Each cloud of rows lies close to a flat space through zero, with a little noise off it, and is much wider in some directions of that space than in others. After each cloud: how many dimensions does that space have?
In the rows, zero is written as 128.

[[100 152 121 104 128 134 131  98  76  93 113 176 162 123 129 103 121 145]
 [ 98 129 120 142 129 122 155 109  86  97 140 161 157 105 102  73 128 128]
 [117 116 136  94 112 144 149 106 138  88 115 154 127  68 117 110 143 106]
 [114 116 106  97 112 147 176 141 136 124 145 140 133 102 128 187 133 114]
 [139 103 120  93 116  70 167 162 153 114 162 128 109 125 145 176 138  93]
 [127 106  78 123 156 122 146 126  66  99 119 129 123 117 123 138 101 149]
 [134 176 157 103 129 112 117 170 168 145 123 134 119 128 124 141 123  85]
 [107 127  90 146 131 152 109  57 155 147  97  98 131 135 131  61 137 179]
 [ 91 165 126  93 109 154 118 107 100 139  95 154 159 108 132 110 124 140]
 [144 131 135 124 144 115 120 133 137 117 112 119 109 117 116 101 115 101]
 [125 154 120 109 149 124 153 117 160  92 152 155 137 166 129 138 133 123]
 [111  63 106 106  93 156 147  79  79 111 107 146 146  75 140 141 129 137]
 [143 116 140 129 122 148 141 161 130 134 147 123 123 129 126 193 129 120]
 [122 120 116 144 129 135 104  91 143 125  91 112 106  85 114  60 136 147]
 [122 136 122 147 117 113 132 148 147 136 139 135 118 113 130 149 144 141]
 [ 94 129  97 132  80  86 121 142 133 195  98 140 133  75 152 145 118 111]
 [135 181 153  53 156 157 144 142 177 111 146 102 118 158 115 120 144 112]
 [132 119  98 139 150 146 136 107 137  94 134 103 103 127 119 109 151 186]
 [127  92 126 135  85  90 123 148 120 161 132 117 116  98 155 162 145 137]
 [114 167 130 113 151 154 131 112 125 112 127 139 147 151 114  99 126 138]]
 => 11

[[123 137 128 124 121 120 134 116 131 122 125 117 127 118 124 114 118 116]
 [142 115 121 146 121 143 125 140 122 138 136 162 138 162 114 163 120 153]
 [132 133 125 121 127 126 135 115 135 117 124 118 125 124 128 112 122 116]
 [133 123 109 156 115 137 149 132 127 124 140 164 146 162  95 133  99 155]
 [106 141 160  88 142  99 112 121 141 117 108  53 102  67 175  86 158  84]
 [144 118 122 148 137 150 118 157 114 148 135 173 139 157 118 179 143 158]
 [135 123 126 136 130 132 126 130 120 135 135 143 131 134 123 135 132 138]
 [139 126 113 146 117 140 139 128 121 132 141 164 142 159 100 142 100 147]
 [120 141 114 125 102 107 163  88 146 106 136 105 129 113 108  68  92 116]
 [114 135 141 106 131 104 123 112 140 120 125  94 113 104 142  94 132 102]
 [150 121 117 152 116 147 132 137 123 129 135 166 144 158 108 147 110 152]
 [118 132 131 122 124 116 133 118 130 119 132 107 126 112 132 106 128 117]
 [118 134 141 110 137 111 116 125 130 115 121  88 110  95 145  98 142 104]
 [147 118 110 164 113 147 135 141 119 140 134 183 153 179  92 160 106 164]
 [138 122 120 141 131 144 133 137 118 131 135 153 133 148 115 142 119 144]
 [124 133 125 128 111 120 147 113 136 112 132 119 135 122 121 104 114 119]
 [130 131 110 128 111 122 147 113 130 113 139 133 143 150 103 112  97 132]
 [117 132 157 101 152 120  99 138 133 129 111  83 100  84 172 130 180 103]
 [148 102 129 141 151 160  98 174 111 165 129 173 142 158 132 206 161 160]
 [107 150 124 110 108 100 155  85 148  96 130  78 123  92 131  52 101  92]]
 => 2

[[118 131  67  86 154 124 156  77  97 206 108  98 162 162 113 170 139 137]
 [164 117 150 129 129 102 148 154 142  28 197 159 141  96 116  99  93 138]
 [ 89 141 167 146  88 116  99 132 171  47 188 158 149  94  92 135 121 135]
 [ 86 155 109 184 139 117 121  77 121 190  38  95  94 143 152 125 199  83]
 [ 91 134 116 155 152  93 144  97 198  67 116 115 151 136 144 137  70  88]
 [ 80 177  38  93 168  73 168  29 133 179 126  99 164 166  83 232 165  70]
 [ 89 123 119 128 102 140 109  96 148 144 112 123 164 131 111 160 163 136]
 [173 135 136 133 152 117 151 153  95 120 156 131  98 111 140 101  99 130]
 [ 29 104  65 123 143 119 106  60  75 225  55  67 121 149 114 188 185  85]
 [178 114  80  83 142  87 188  84 115  69 167 147 196 125 103 120 199 147]
 [198 108  40 101 203  86 205  84  63 166  88  97 158 151 103 133 170 110]
 [172 102  75 145 169 132 156 104  53 230  33  82  93 134 143 142 203  91]
 [198 120 181 174 112 163 124 182 108 132  94 145  88 104 174  41 146 164]
 [ 16 148 121 116 123 134  92  99 165 168 115  99 111 162 163 168  71 100]
 [ 46 144 149 126  74 152  84 104 219 103 161 138 146 113 143 214 108 109]
 [114 188 162 137  87 136  88 145 170 125 139 168 132 150  57 147 175 131]
 [159 195 146 151 111 150 115 139 148 190  96 150 150 164  48 134 173 155]
 [176 103 147  95 112 155 128 170 108 120 146 154 144 131 131  82 131 185]
 [179 124 155 114 123 134 139 167 132  84 150 160 153 143 120  49 111 185]
 [ 95 128 137  85 116 156 100 157 170 141 135 134 139 171 124 153  62 136]]
 => 10

[[139 150 121 145 114 205 117 133 122 126 117 169 124 105 164 153 181 108]
 [114 100 144 122 158 131 130 144 107 110 144 130 114 118 141 100 141  87]
 [134 176 146 141  84 124 125 118 117 138 119 111 122 105 109 114 127  92]
 [115  94 118 130 156 134 112 112 112 155 157 180 158 105 114 118 148 140]
 [143 128 118 125  92 147 138  65 116 109 103 107  95  82 117 102 176 131]
 [119 148 126 102 123 127 143 133 148 120 125 116 109 153 132 143 133 132]
 [146 131 115 135 164 115 129  99 165  85 108 160 198  92 108 141  94  96]
 [121 122 164  94 135  95 160  66 126  90 157 134 172 110  84 123 110 114]
 [138 160 133 118 142 145 115 123 117  93 120 135 145 129 122 147 139 113]
 [115 101 123  88 162  82 112  97 106  91 119 121 126 125 114 124 125 179]
 [143  94 106 118 132 134 133 130 144 121 113 135 109 129 146 125 152 164]
 [126 128 154 112 113 121 166 103 136 147 134 132 151 134 123 167 132 133]
 [ 99 144 152 139 121 102 122 160 125 147 101 109 121 171 137 136 108  92]
 [ 96 109 120 119 153 135 141 114 131 136 147 110 117 173 109 116 135 121]
 [ 88 118 101 106 155  70 113 140 146 145 107 113 113 162 126 135  95 172]
 [122 131 129 131 137  91 130 156 142 139 105 123 130 104 153 147  93 119]
 [150 164 143 119 119 140 123 175  98 151 162 124 113  93 143 138 140 116]
 [ 83 139 128  89 104 111 133  90 140 139 134 142 103 150 108 116 149 158]
 [150 110 110 126 157  96 115 121 121 114  93 110 141 129 103 118 140 126]
 [139 135 141 121 123 132 128 167 134 138 147 152 137 140 134 128 138 109]]
 => 13

[[129 116 111 108 145 115 130 101 138 125 143 126 126 121 124 143 135 119]
 [160 125 138 110 131 120 128 109 133  89 155 117 133 154 123 138 114  95]
 [ 90 148 169 206 149 112 152 139 113 238  32 156 143 133  89 102  67 202]
 [136 101  64  72 153 141 104  87 159 158 213 143  89 112 144 122 193 115]
 [163 107  52  71 102 167  84  95 150 179 207 127  92 121 167  91 234 120]
 [137 130 174 161 173  92 135 118 136 125 115 137 140 149  97 128  60 141]
 [ 94 130 139 173 164 104 143 125 130 201  76 150 130 112 100 118  92 183]
 [135 133 148 118 121 127 139 132 116  96 127 127 137 141 123 145 116 104]
 [ 96 146 193 147 163 103 177 140  98 112  71 154 147 142  82 171  53 118]
 [105 148 179 157 138 123 163 149 106 125  85 148 140 147  99 145  65 127]
 [113 143 197 138 137 103 159 166  94  50  75 130 162 131 103 175  80 106]
 [129  92  83 130 174  87 100  84 174 142 153 109 123  92 132 119 142 164]
 [149 109  84  91 117 132  98 107 143 129 169 114 118 111 153 120 194 123]
 [109 137 138 141  95 129 135 163 108  98  80 110 147 109 139 139 133 133]
 [119 120 104 132 113 134 109 152 136 107 131 113 124  95 153 119 161 142]
 [125 120  89 117 149 143 120  90 153 198 170 149  95 130 127 106 144 139]
 [ 79 143 149 162 114 133 150 186 110  77  79 125 140  99 134 147  98 136]
 [124 115  72 129 127 145 103 102 150 230 142 135 103 110 142  84 179 170]
 [149 133  94 103  62 180 105 152 122 121 163 116 111 131 172 102 190 106]
 [118 132  92 101  58 161 127 158 111  74 125  96 130 101 171 142 187 101]]
 => 7

[[128 121 151  87 162 111 124 131 124 150 122 107 119  98 136 157 171 135]
 [ 97 136 137 118 148 145 136  98 108 162 129 111 118 127 136 144 152 157]
 [118 166 129 158 124 138 138 133 167 114 163 129 129 145 117 112  58  95]
 [113 160 115 125 134 138 145 105 109 110 158 104  94 141 125 132 129 145]
 [136 128 102 144 126 125 135 128 126  82 154 119 124 139 126 125 135 124]
 [145 128 113 162 134 105 129 146 142  61 158 113 120 144  96 125 110  96]
 [ 96 162 153 114 134 145 167 125 130 131 162 110 128 143 110 107 116 152]
 [126 133 140 133 133 124 147 125  95 139 127 107  95 131  72 132 125 134]
 [141 145 104 127 141 104 149 118 118  91 135 110 116 135 108 121 143 133]
 [122  87 164  68 158 136 129 165 132 127 102 148 176 112 146 154 125 116]
 [190 126  69 157 154  75 147 145 178  80 120 141  94  69  94 103 162 102]
 [156  91 130  79 168 112 136 127 118 119 132 100 147 116 117 148 160 130]
 [115 117 149 116 143 157 102 121  76 118 130 114 152 178 147 158 109 141]
 [ 56 107 149 135  70 148 111 125 111  81 126 136 165 200 156 126 104 134]
 [197 106  88 175 139 131 109 110 142 173 140 129 146 105 128 129 118  92]
 [142 148  99 157 156 103 151 105 117  89 156 106 122 153  86 120 128 140]
 [146 137 108 173 113 129 116 109 116 162 125 131 154 141 144 132 110 100]
 [155 110  89 175 160 117 138 114 174  79 144 117 138 136  98  92 134 128]
 [177 144 113 127 143 142 131 131 119 160  93 128 160 111 163 118 128  99]
 [113 108 117 116 168 129 138 114 152 115 115 139 145 122 128 134 125 131]]
 => 14

[[151 124 125 184 101 183 144 130 119  58 152 117 155 120  91  92 101 158]
 [152 120 152 122 122 116 121 107 134 116 151 143 125 120 146 134 107 153]
 [108 154 138 126 105 106 128 169 116 142 126 116 119 138 136 165 114 111]
 [101 144 140  95 127  92 114 152 149 121 148 127 133 117 141 140 137 102]
 [173 145 126 179 117 163 144 146 112 117 151  77 172 139 150 113 134 134]
 [149 102 153 107 142 157 154  97 166 157  82 109  56 155 137  92 173 162]
 [105 124 134 118 154 137 133 102 132 160 110 138 102 130 115 110 125 109]
 [140 143 120 125 128 129 102 129 111 138 114 132 149 117 120 127 137 130]
 [145 110 139 123 106 149 125 107 149 122 113 142 122 159 149 140 143 144]
 [128 118 119 156 154 122 112 152 126  86 166 137 168 132 108  90 129 146]
 [128 136 145 111 140 114 132 176 154 133 156 123 125 209 118 138 162 133]
 [123 126 124 113 131 125 125 148 129 109 106 140 155  96 131 124 124 128]
 [ 86 136 115 125 115 145 128 132 103 137 126 129 130 133  95  84  98 123]
 [126 106 112 136 128  99  91 133 142  84 148 148 155  98 141 182 142 117]
 [143 108 141 122 136  98 162 149 136 140 159 171  73 175 125 129 157 158]
 [140 112 153 110 159 121 108 151 177 132 106  94 166 111 203 210 174  82]
 [ 67  93 137 103 131 112 118  76 168 143  93 127  50 108 151  97 146 116]
 [130 101  86 139 133 140 132  96 123 141 139 110 146 152 133 148 138 118]
 [100 122  84 121 138 117 103  79 112 148  68 167 147 135 118 118 105 123]
 [147 140 108 145 116  92 110 154 134  63 182 137 179 142 117 139 128 147]]
 => 15

[[116 137 145 105 133 116 141 108 143 142 130 117 117 148 143 106 141 128]
 [140 153 122 136 118 151 148 118 135 129 104 104 118 126  96 109 183 112]
 [119 134 149 136 116 143 151 124 128 147 132 121 113 148 132 112 145 113]
 [127 155 156 152 101 174 184 118 131 150 111  98  99 153 105  91 198  87]
 [144 149 120 171 109 166 150 136 120 114 109 121 116 111  79 135 162 113]
 [113 124 150 120 126 127 139 123 130 145 138 125 121 148 150 113 131 122]
 [117 122 128  84 146  93 111 110 145 133 130 124 137 140 157 116 120 141]
 [133 127 123 129 126 132 122 132 125 125 122 125 135 122 125 131 132 126]
 [131 132 133 124 122 137 135 125 133 135 118 115 128 137 127 110 155 115]
 [130 137 144 130 110 150 155 122 134 148 115 106 121 150 125  95 179  98]
 [133 125 120 131 130 129 121 131 127 121 124 127 131 120 122 134 129 129]
 [112 141 150 117 137 120 152 107 140 143 138 124 107 148 140 112 131 129]
 [139 128 110 116 131 121 109 130 133 115 112 123 143 116 123 130 136 133]
 [121 136 142 140 124 137 146 126 127 134 135 129 112 135 126 126 133 122]
 [117 139 153 136 120 142 158 117 133 146 136 122 107 149 130 108 150 114]
 [121 131 124 112 147 106 120 115 138 123 136 133 126 125 137 132 107 147]
 [122 130 125 108 143 106 118 115 138 125 130 129 129 130 137 125 119 142]
 [135 128 122 125 125 131 124 129 130 127 119 124 132 128 125 125 140 122]
 [132 151 139 141 113 155 162 117 135 137 110 104 113 138 105 106 180 102]
 [140 127  96 116 142 109  99 129 132 104 118 131 146 103 120 144 115 150]]
 => 4

[[ 97 129 122 118 101 137 184 113 162 184  95 133 173 110 181 131 109 151]
 [113 133 203 150 118  93 119  86 154 104 156 129 216  74 121 161 131 136]
 [ 89 114 143 117 132 161 116 102 136 154  80 179 145 168 164 151 172 105]
 [ 83 107 138 132  96 140 116 148 137 125 106 126 134 109 130 140 121  97]
 [157 126 169  99 135 170 142 144 124  95 116 129 121  93 100 116 143 151]
 [136 123 105 118 116 138 119 122 128 134 156 130 115  97 192 117 107 152]
 [157 155 112 149 111 107 126 120 137 163 171 150 176 125  88 183 133  68]
 [138  98 126  95 140 159 150 142 109 144 140 127 134 118 190 142 158 115]
 [116 170 134 165 133 107 119 116 164 106 106 173 142 129 108 154 158 106]
 [164  80 124 133 143 174 116 159 125 166 104 107 149 134 179  98 166 143]
 [139  85 140 108 116 143 131 171 101 168  83 146 120 119 176  87 180 162]
 [ 98 119  89 170 110 158 116 102 184 150 113 100 125 109 131 123 148 149]
 [ 83 134 125 174 140 120 119 134  84  81 151 117 102 143 111 137 141 170]
 [173  89  89 114  92  87 110 100 105 140 203 117 114 101 159 140 184 128]
 [101 124 134 132 111 111 150 177 165 125  98 136 117  69 173 126 128 112]
 [129 131 138 153 147 164 103 119 178 168 163  71 105  99  95 164 142  54]
 [141 101  65 114 135 162  73 128 109  66 154 133 141 141 100 130 167 103]
 [162  95 117 147  86 117  82 142 109 156 139 145  86 146 145 131 131 128]
 [144 105 129 158  73 101 153  68 141 122 121 103 113 179 178 157 156 124]
 [176  67 146  80 159 114 117 207 100 113 166 163 129  78 121 132 126 173]]
 => 16

[[139 139 139 130 141 145 155 130 131 124 111 108 139 133 143 129 112 125]
 [124 133 107 132 115  96 112 125 109 135 130 160 112 123 123 119 141 134]
 [147 125 136  92 140 152 141 145 131 122 144  72 138 112 161 123 106 113]
 [135 116 134  98 128 146 120 140 138 124 151  92 130 116 142 123 122 117]
 [138 130 120 103 139 121 136 145 113 126 143 104 136 111 151 129 115 117]
 [130 135  99 115 136  79 131 140  90 129 139 146 128 110 135 133 128 124]
 [125 135 131 144 135 123 139 125 123 127 112 141 134 137 120 137 127 132]
 [114 135 148 207  97 161 121  87 169 141  67 184 104 177  87 113 149 160]
 [132 135  94 108 128  75 121 143  90 130 146 144 123 106 140 126 130 124]
 [134 116 101  73 134  90 107 154  98 124 182 106 129  90 148 129 127 109]
 [125 119 124 109 130 120 115 134 124 127 150 118 129 117 130 130 130 122]
 [126 134 134 138 142 128 149 127 124 124 115 130 142 135 125 141 122 127]
 [121 128 147 166 113 160 123 107 161 133  98 145 119 155 106 122 138 142]
 [128 126 138 149 106 151 114 113 153 135 113 137 113 143 116 113 138 139]
 [136 136  97 104 137  80 131 144  88 129 144 136 128 104 147 127 124 121]
 [109 124 137 150 133 123 126 119 133 124 121 152 135 140  99 146 139 133]
 [126 127 111 116 127 102 120 133 113 129 143 136 123 115 128 127 133 124]
 [128 126 123 143 104 129 110 117 136 137 118 149 108 136 119 108 143 140]
 [130 135 146 150 135 155 150 120 143 126 103 124 135 144 127 132 121 132]
 [121 137 124 145 135 113 139 124 118 129 115 149 134 134 118 139 129 132]]
 => 4

[[129 153 133 144 133 129 136 121 132 138 120 131 108 141 119 131 126 138]
 [158 144  94  82  69 144  98 179  71 158 124 136 130 126 136 124 148 141]
 [102  91 127 138 134 124 131 124 135 131 122 147 146 118 138 140 113 108]
 [ 77 108 111 155 128 144 153  74 155 148 147 181 128 157 132 139 123 132]
 [ 86 146 119 171 141 135 159  57 173 135 156 162 107 171 129 129 136 147]
 [130 114 129 129  95 122 102 212  65 176  44 160 134  87 141 173  91  86]
 [ 91 106 120 154 125 121 133 117 138 142 118 163 136 124 144 143 114 104]
 [118 179 113 163 104 121 112 148 111 164  94 155 102 136 146 143 129 128]
 [ 56  71 142 177 185 126 180  19 216  93 172 153 142 149 128 132 116 117]
 [129 162 116 130 127 139 138  94 145 124 163 128 107 159 121 111 149 161]
 [119 107 141 131 146 129 140 115 138 122 123 131 133 125 118 134 114 120]
 [ 87 126 112 159 148 134 157  37 192 108 196 142 128 173 133 110 149 147]
 [118 186 104 161 111 116 111 114 138 136 141 130 103 150 158 115 152 137]
 [144 157 115 119 109 126 111 147 110 134 129 122 117 134 134 116 146 138]
 [ 93  87 162 154 209 129 189  16 226  67 193 111 138 157  95 109 125 141]
 [141 172 117 124 110 136 126 139 111 148 122 132 103 142 125 127 137 150]
 [145  69 156 103 127 121 115 203  83 139  58 125 159  69 122 162  86  82]
 [107  28 148  95 141 143 150 126 126 125 121 153 174 103 111 151  92 103]
 [155 149 130 113 111 124 111 169  98 141 104 114 122 114 129 129 131 132]
 [126  76 140 103 143 140 143 113 133 115 141 128 155 121 112 129 117 122]]
 => 5
